The rows are grouped in 4 ways, from coarse to fine. Each group lies inside one group of the grouping before and may be the whole of it. The rows also spread widely along 17 directions, which tell nothing about the answers.
Known rows, each followed by its group in each grouping:
[  7  18 -16   9  13 -15 -18   2  -7   0 -24   9  21  -3   5  23 -10   4
  15 -20   7  23  -3  19 -14  16  -4  10] : j943 j168 j676 j413
[  5  -9   0 -22  -4 -22 -15  10   9 -27  14   2  30   7 -17 -19  25 -48
   2  27  14   1 -11  -2   9 -17 -30  11] : j865 j481 j440 j436
[-11 -16 -28  10   2 -13 -22 -43 -33  13  -1  33 -20  18 -13  20  14  -7
   9 -25 -12  28   5   0 -29 -11  24 -22] : j943 j635 j197 j567
[-22   8  11 -20  -5 -24 -30   9  27 -24   3  -9 -10  -2  -9 -18  -1  -5
   8  43  16  -6   9 -19  -2  32  -8  21] : j943 j168 j46 j825
[ 31   0  14  -3 -10  -8 -12  -2  45 -30  41   4  29 -14   4  30 -38  13
  21   2  23 -24  34 -28 -11   9  22   1] : j865 j241 j160 j202
[ 36  -6  55   9  11 -17 -14 -14  13  14   3  -8  13  14  23 -31 -53  -3
  66  -1 -10  -9   0 -23  -1  50 -26   1] : j865 j651 j594 j274
[ -4  11  16 -22  -5  10 -14  24   5  -2  13 -10  -6 -13   3  -2  10  20
 -24   2   1  -4   9  19  18  12  12 -19] : j943 j168 j676 j312
[ -4  -2   0  27   9  20 -11  12  13 -16  34   0  29 -12 -18  -7  18  16
   5  15  -4  13  29 -26 -32 -13 -13  47] : j943 j635 j381 j115
[-21  44 -18 -14 -32   6 -27   0  12  21 -39  12  -7 -18  -2   0  25   0
  -2 -17   5   9  21  19 -21   3  10  -9] : j865 j241 j160 j202
[-26  12  35 -11   3   4 -26  -4  -8  31 -19 -12 -40   0   3 -38  28  15
 -10   2 -18   8  13   5  41  10 -18  -7] : j865 j651 j594 j274
[ -7 -50  33  43  33  29   7   2  11  36   1  -1   0 -23  18  12  14   3
  20  16 -18 -31  32 -33   1  -1  13 -12] : j943 j635 j197 j567
[  6   1 -28 -19   8  -7 -15  37  -9 -17   8  21  -9   8  20  -5  14 -18
  -2   6   5  25  10  29   1 -17   2  16] : j943 j168 j676 j312
[  5 -32  -9  15  28 -15  -3 -14  17  20 -14  11   5  -9 -16  -4   7 -40
  13  -6  18 -23 -18 -16   6  -7  30  13] : j865 j481 j440 j436
[ -3  -7   7 -28 -27 -21 -37  -5  18  31 -37   7   3 -16  -2  10  10 -24
   5 -13  10   2 -33  11 -46  11  16 -26] : j865 j241 j160 j202
[ 17  -5  20   4  38   0 -53  -6 -12  20  23  25 -14   6  19 -19  17 -40
  53  15 -38  29 -39  -7 -22  27   4  21] : j865 j241 j160 j202
[ -6   7 -14 -30  -3  -4  -9   1  32  19  -2   6 -13  -7  -4 -23   1 -34
  31 -15   6 -17  -4  -7  39  24  45 -13] : j943 j168 j676 j312
[ 11  -3  -5  19  28 -14 -11 -22   9   7   7   6   7  -2 -17   3 -11   7
  20 -27  10   9  -2 -19  22  -4  12  27] : j943 j168 j676 j312
[  1  -6 -11 -23 -10   1  -6  -7   3 -19  19  -5   7 -12  24 -27   7 -12
   9   4  11   1   7  22  14 -26  29  -4] : j943 j168 j676 j413
[-58 -17 -20  -2  25  10  10 -19  -6   5 -27 -39 -14 -42 -10  -9  29  -5
 -15  26 -10 -11 -16   3  25  10  44 -12] : j943 j168 j676 j312
[-15 -15 -11 -12  -4 -29 -25  14 -11  -4 -26  -5 -17  14  14  -5  -7  20
 -18 -11   8  34   2  36 -28  11   1  14] : j865 j651 j594 j274
[-10 -24   6 -19 -15 -12 -25  19  17  -1  12   8 -12   8  15  23  12   9
   2  -1  -4   9  43 -10  16 -18  -6 -11] : j865 j481 j440 j436
[ -2  -7 -14 -18 -11 -45  -4 -14  16 -37  -6  -1  13   5 -13  -3 -18 -20
  -7  18  48 -22   3   7   4  10  14  -5] : j943 j168 j46 j825
[  1 -19 -14   8 -22  -2  -2  15  18  -9   1 -10  30  -5   4  -5  -8  19
  16 -13   8  19  30  -4 -40 -20  -7  24] : j943 j168 j46 j825
[ 16 -19  28 -12  25  -3 -20  53  31  21   7   7 -19   4  12  -5  -6 -14
   7   5   1 -17   0  -4  21  43  13   8] : j865 j651 j594 j274
[  4 -14  12 -35  -5   6   8  61  25   4 -24 -20  13 -36  18  -4  12 -28
 -17  27  15 -24 -15  18   0  -6  -2 -19] : j943 j168 j676 j413
[ -1 -10  15 -26  -3 -36 -16   7  -7 -15 -15   4 -23  13  33   0  -9  -8
  -3  24  12  -1  21  25  24   3 -20 -25] : j865 j241 j160 j202
[ 30 -12 -35   0  -1 -30   8  -9  -6 -31  33  43 -10  42   0 -21  -8 -25
  -3 -15  39  -8  48  23  33 -38  15   6] : j865 j241 j160 j202
[  9  34 -34 -34 -39  -6  -3   3  17 -48  19  11   9 -12  -9  -8 -19   1
 -22   0  44  -9  21  16 -39 -12  37   0] : j943 j635 j197 j567
[  3   0   1  23   3   7  20 -22  19 -13  11 -12  42 -20 -36 -21   7 -10
   0  10  26 -33  14 -23   7 -15   2  10] : j943 j168 j676 j312
[ -1   1 -13 -35 -14  35  15  81   9  25 -19   0 -10 -21  -4   1  29 -42
 -11  12 -29  -5   0   3 -26   7  -6 -32] : j865 j651 j594 j274
[  7   3  -3  -5  14  -3  -1 -10 -15 -10   8  10 -13  -6  -2  13 -14   0
 -11   3   5  -9   0   5  -7  11  24 -25] : j943 j635 j197 j567

New rows, each followed by its group in each grouping:
[ 16  -1  36  26  26  13  -6 -25 -10  -7  29 -11  48 -14 -23  14   5   6
   6   6 -12  -2 -11 -20   6  11 -20 -11] : j943 j635 j197 j567
[ 13   8 -23 -14  14  19   6  41  15  14 -19   7 -19 -32  30 -40   5 -54
  40  22 -14   6  -9  -9 -27 -23   3  37] : j865 j241 j160 j202
[-30 -23 -30  -1  -2   3 -24  18  16  25  -3  40 -43   3  -9  42  52  -7
 -19 -15   1   5  59 -17  21 -39  30  -4] : j865 j651 j594 j274
[ -6  -5   7 -13   0  -8 -22 -25  -6  27 -26  11   6 -15 -14  13  42 -41
  -1  -6  -2   1 -20  -3  17 -28  -1 -29] : j865 j651 j594 j274
[-16   6 -38  11   5  -9  -6 -28   7   5 -15  11 -17   7  -1 -60  -2 -28
  40  -5   7   2  13  -5 -10   3  29  41] : j865 j481 j440 j436
[ 17  18 -19 -16  24   8  17  38   5 -18  12   0 -11 -10  -4 -26  -3 -24
  -5  10   4  -7   6   0  35 -14  -3  24] : j865 j481 j440 j436
[ 12   6 -14   0   6  -4   3 -20 -11  -2  -1  -4   7  -9 -22 -24   1  -7
  -5 -20   6  13 -17  -1  -5 -34   0  17] : j865 j481 j440 j436
[ -1   0 -27  13   7  -9   5 -25 -23  -5  -8  19 -16  20  12 -16  -3  -3
  -5 -19  17  -5  38  37  23  -3  32 -11] : j865 j651 j594 j274
[-12  -1 -17 -35  -9 -17   2   9   0   5 -21 -19 -10 -11 -25  -8   2  -5
 -20 -16   7  11 -26   9  13  -1   9 -16] : j943 j168 j46 j825
[-38 -17 -14  -5  -2  -7 -29 -22   1  -1  -9  -2 -10 -16   1  15  24   7
   4   7  -6  24  12 -12 -14 -21  15   6] : j943 j635 j197 j567
[ -2   7  -8  -6 -14  15  22  -3   7  20 -28 -12  -3 -29  -5 -17   5 -12
  10  -9  -6  -9  17 -22   5 -42 -11 -10] : j865 j481 j440 j436
[  5  13 -19 -44 -28 -42  -7  -1  21 -23  -8  -1 -24  10 -17 -29 -40  -3
 -13 -12  40 -11  -5   8 -10  17  25   2] : j865 j481 j440 j436
[-19   2  -1 -54   0 -38  -2  19  21 -41  -3 -27  -9  -7 -27 -25   2 -33
 -29  46  26 -20 -21  -3  44  14 -12   1] : j865 j481 j440 j436
[ -1 -10 -19 -35 -26  15   7 -22 -25  -2  22  -2 -31 -12  18   4   2  13
 -12 -27 -21   9  21  15  13 -47  46 -58] : j865 j481 j440 j436
[-15 -25  31  19   5  -6 -53 -73  -9  16  30   3  -3  -6  -2  29  28  41
   7 -23 -18  27  16 -20  19 -31  18 -10] : j865 j241 j160 j202
[  8 -11  13 -16  -5   3 -23   5  18   2  23   8   9 -16   0   5   9 -11
   4   6   4  -7  -5 -10 -15  -2  22  -8] : j943 j635 j381 j115
[-15  14 -23 -32  20 -36 -25  20  25 -24 -21  -8  16 -17 -19   5  -2 -37
   3  23  24   8 -44   5  -2  42   9  31] : j943 j635 j381 j115
[ -5   9 -25 -17  -2   1  -6  13  10 -24   2   2  11 -24  -6  17   6 -12
  -2  11   7  13   4 -10 -19 -22   4  12] : j943 j635 j197 j567
[  7 -34 -29  -2  11   9  29  33  23  -5  18  -9  -6  -3  14 -27 -27  -4
  24 -14   0  -1  27 -11   7  -8  30  22] : j943 j635 j197 j567
[-18 -10 -27  34  23 -15 -23   9  10  11 -39  14  11   6  23 -13   7 -19
  49   7   7  19  20   7 -23  20  -3  53] : j943 j168 j46 j825
[ 10  26  30  -7  32  -3 -25  16  -7 -28  24  -6  -7  -9   1  16  -6  19
 -12  29  -9   8   5  -9  27  16 -30  14] : j865 j481 j440 j436
[ 17   1  -2 -15  13  28  12  22   0  20 -20 -15  28 -36  38 -45  35 -50
  24  -5 -11   8 -17  26  44 -63 -13  12] : j865 j481 j440 j436
[-20 -43 -29  -3  -9  -7 -13   3 -11 -21   6   9 -14   0  26   2  29  -2
 -14  13   5  25  39  15 -23 -64  14  17] : j865 j651 j594 j274
[-23 -35 -11   8  -1 -29   8 -32  -9 -24  -7 -13 -25   0  -5 -46 -13  22
 -38  19  42 -18  11  16 -31 -15  33  17] : j943 j635 j381 j115
[ 20  22   2  18  27  12 -23   2   6   4  19  32  -7   0   9   3   9 -11
  32  -3  -9  12  35 -24  21 -15  -7  35] : j865 j651 j594 j274
[ 13 -10  10  -2  42  20  11  47 -15  11  -7  -7   1 -16  33  -9  18 -37
  30  27 -35  10  -4   2  40 -10 -34  -1] : j943 j168 j46 j825
[-27 -17 -17 -10   3 -20 -36 -11  11 -33  -2  -4  18 -19  14  21  26  -6
 -18  24  26   4   3  24  -7 -16  32  16] : j865 j481 j440 j436
[-11 -27 -16  24 -14 -37 -17 -33  12   7 -27  30   1  24  10   3 -10 -17
  41  -1  27 -11  43  -9 -28   7  13  -2] : j943 j168 j46 j825
[  4 -23  -6  -5 -13  13  24  37   0   5  12 -14  17  11 -19  -1   5  -3
   5 -15 -28  13  30 -15   4  -3 -32 -21] : j865 j651 j594 j274
[  1  17  15   2  14  -2  -8 -30 -38 -20  15   5 -21  -3 -14   5   3   6
 -25  26  -7  -9   5  -2   0  -2  -7 -28] : j865 j481 j440 j436
[ -2 -46 -20  -1  10 -33 -11 -22  -1  -9  10  -5  26  16   1   5 -25  -9
  26 -20   5  14 -23  17 -17  40  42  -9] : j943 j635 j381 j115
[-21 -13  -2   0  18 -18 -35  -9   4 -18   3   6  -9   0  20  12   2  -7
   9  30   5  -5  10  10  -7  33  31   6] : j865 j481 j440 j436
[-10 -16  11 -25 -14  15 -20  16  29   4  47 -27  -1 -14 -32 -32  15  24
 -32 -16  -3   0 -19   5  -9  23  49   5] : j865 j241 j160 j202
[-32  -5 -16 -19  -5   5 -19  24  -6  -8  -4 -28 -13 -20 -12   2  17  40
 -49  -7  -9  32 -10  25 -28  -3  18  13] : j865 j481 j440 j436
[-13 -38  -7  -8 -17 -11 -23 -24   5 -11   9 -13  19  -6  31 -17   5  10
  25 -11   1  37  10   8 -21 -41  12  18] : j943 j635 j197 j567
[ -4  -2 -36 -13  19 -23 -14 -12  -9 -26   6  21 -16  -2   4  -2  25 -32
   2  12  19  18  10   2  42 -57   7  26] : j943 j168 j46 j825
[-26 -36 -51 -14   5 -13   9   3 -14 -11   4   1 -21   5 -34  21  11 -23
 -11   1 -17  19  -3 -15 -21  -5  26 -12] : j865 j651 j594 j274
[  2 -27 -49  26  22   3  15 -18  10  -9  19  20  24  -2   1   2  -1 -33
  47 -12   3  -1  29 -18   6 -18  40  20] : j943 j635 j381 j115
[-19   2  16  17  24  16 -11  35  18  23 -23 -15   1 -21 -23 -15  32   5
 -27  12   2  -8  -1  -2  -2  19  -9  32] : j865 j651 j594 j274
[-11  12 -19 -53 -21 -19 -34 -11  19 -18  26  12   6 -13 -35  37  19 -26
  -3  -4   5  10 -18 -19   8   3  30 -28] : j943 j635 j381 j115
[-11  -3  -4  13 -21  12  -1  23  13   1  -3   3  19   7  -5 -12  24   1
  10   3  -6   9  59 -11 -13 -16 -34  13] : j865 j651 j594 j274
[-10  -7 -10   9   6   2  -9   7   3 -29  22  11  11  -9  -3  24  17   5
 -11  28   9   0  38 -11 -13 -16   0  10] : j943 j635 j381 j115
[  0 -11  -4   7 -37  -7 -11  -3 -17   0 -16  15  44  19  12  16  11   2
   3 -18   6  15  33  38 -46   1 -17 -42] : j943 j635 j197 j567
[ 11 -13   3  18   3  20  25  34  -3  16 -19  -7  -2 -17   3  -9 -12  16
 -25  -1  10 -27  14  19 -38  10  15 -16] : j943 j168 j46 j825
[ 14  23  -8 -26  33 -14  -1  26 -17   0 -21  -5 -29  -8  -9 -10 -17 -10
 -30  -6   5   2 -42  29  20  25   8   0] : j865 j481 j440 j436
[  6 -13 -18 -13  -6   0   6  62   5  19 -14   8  -2  13 -27 -20  27 -20
 -36 -20   8   5  -1  22  -8 -13 -15   5] : j865 j481 j440 j436
[  5  44  -9 -12  22   8 -10  28   1  26 -42   7 -13 -18  39 -13  -5  -7
  28 -21  -6  18   7  28  40  13  -2  13] : j943 j635 j381 j115
[ -8 -18  10  -4   2   8 -21   7 -23  30 -16   4  17  -7   4  39  42  -4
   2 -21 -33  39  -2   6   6 -27 -31 -35] : j943 j635 j197 j567
[-55  -7 -14 -42  -1 -22 -28 -11  15 -13 -35 -29 -14 -39  20  15  17 -22
  14  44  -2   5 -16  -2  17  15  27 -14] : j943 j168 j46 j825
[-28 -20 -48  23  22  41  31   8  -8 -36  26 -14  29 -37 -17 -15  49 -38
  -5  54 -10 -14  17  -9 -16 -32  28  18] : j943 j168 j46 j825
[-21 -46  -3  22   6 -13 -23   3  15  -7  -9   7  19  -8  14  34  27   4
 -12  18  21  -7  35   4 -19 -24  10  12] : j865 j481 j440 j436
[ -8 -23  20  -2 -13  13  -4  34  12  28 -18  -9  -8  -9  26 -37  17   0
   3   9  -1  -9  21  14 -13  -4  -4  -5] : j943 j168 j46 j825
[ 10   3   5  10  10  -9  -2 -47  30   4  17  -5   3 -15 -26 -19 -22  -3
  29 -15  15 -23   2 -40  22   5  31  14] : j865 j241 j160 j202
[-20 -21  12 -10  13  -1 -34   8   0   7 -10  -2  -5 -17  28  17  15 -13
  21  27 -20  15  -8  -1 -21  17   7  -8] : j943 j635 j197 j567
[-29 -14  -2 -13  11  40 -19  18  -3  26  36 -21  -9 -18 -17 -10  56  -1
  13  -6 -68  42  -7 -20  22  -5   3  -1] : j865 j241 j160 j202
[-23 -54 -20  19   0  -8  29  26  19 -17   2  -5  34   8 -34  16  24 -38
  -6  40   6 -33  37 -19 -12  15 -12 -20] : j865 j241 j160 j202
[-12   0   5 -10  11  -8 -28  41   8   6  -5  11 -37  -8 -12  25  15  12
 -22  18  -3  12  11 -20 -13   3 -13  13] : j943 j168 j46 j825
[ -9 -29 -28 -12 -11  25   7  26  37  -3  31  -1 -19 -23   7 -31  18  -3
  -6   0   8 -14  39 -16   0 -52  52  30] : j865 j481 j440 j436
[ -2   6 -29 -26  -4   4  -1  24  -9  -6  -9  11   0 -15  12   7  17 -26
  -4   2  -3  15   2  20  -7 -22   8 -13] : j943 j635 j381 j115
[-20 -15  -9   6  -5 -15  -4 -10  16   3  -8   5  -3  11 -20   6   6  -9
  11   0   5 -11  38 -22  15  14   4  -8] : j865 j651 j594 j274
[ -9  -8  -1  -1  32  -8 -32  11 -12  25 -18  -1 -21  -5  -4 -22  26  -4
 -12 -11 -10  32 -38  17   0  -5   2  37] : j865 j481 j440 j436
[-38 -36 -13  -2   6 -12 -19 -37 -27 -10  -5 -25 -11 -10  17   3  13  21
   2   3 -23  38   1   8  -5 -26  14  -1] : j865 j481 j440 j436
[ -4   1 -14 -16 -14 -44 -19 -15  13 -45  -1  13  -9  11  -5 -30 -22  -9
 -21  28  60 -18   6  17 -38  10  23  22] : j943 j635 j197 j567
[-18 -30  11 -19  -6  -4   4   5  -4   5 -12 -47  -5 -12  21 -13 -20  34
  -6 -13 -17  10  -4  22   8  15  13 -24] : j865 j481 j440 j436
[-24  33  11 -19   0  16 -22  43  25  26 -45 -16  -2 -36 -14 -18  35 -21
 -10  22  -6  -2 -17  -1 -12  26 -17  17] : j865 j651 j594 j274
[-31 -33   4  -5  15  24   2  42  -2  25   6  -4 -26  -5  -1  -6  46  -1
 -28  12 -21  -7  23  10  30   5  13 -23] : j943 j635 j381 j115
[ -4 -32   0   8  -1  -7  -9  -3   3  17 -16  15 -22   1  29  20 -14 -11
  44   9 -20   3  36 -31 -34  -1   3 -14] : j865 j651 j594 j274
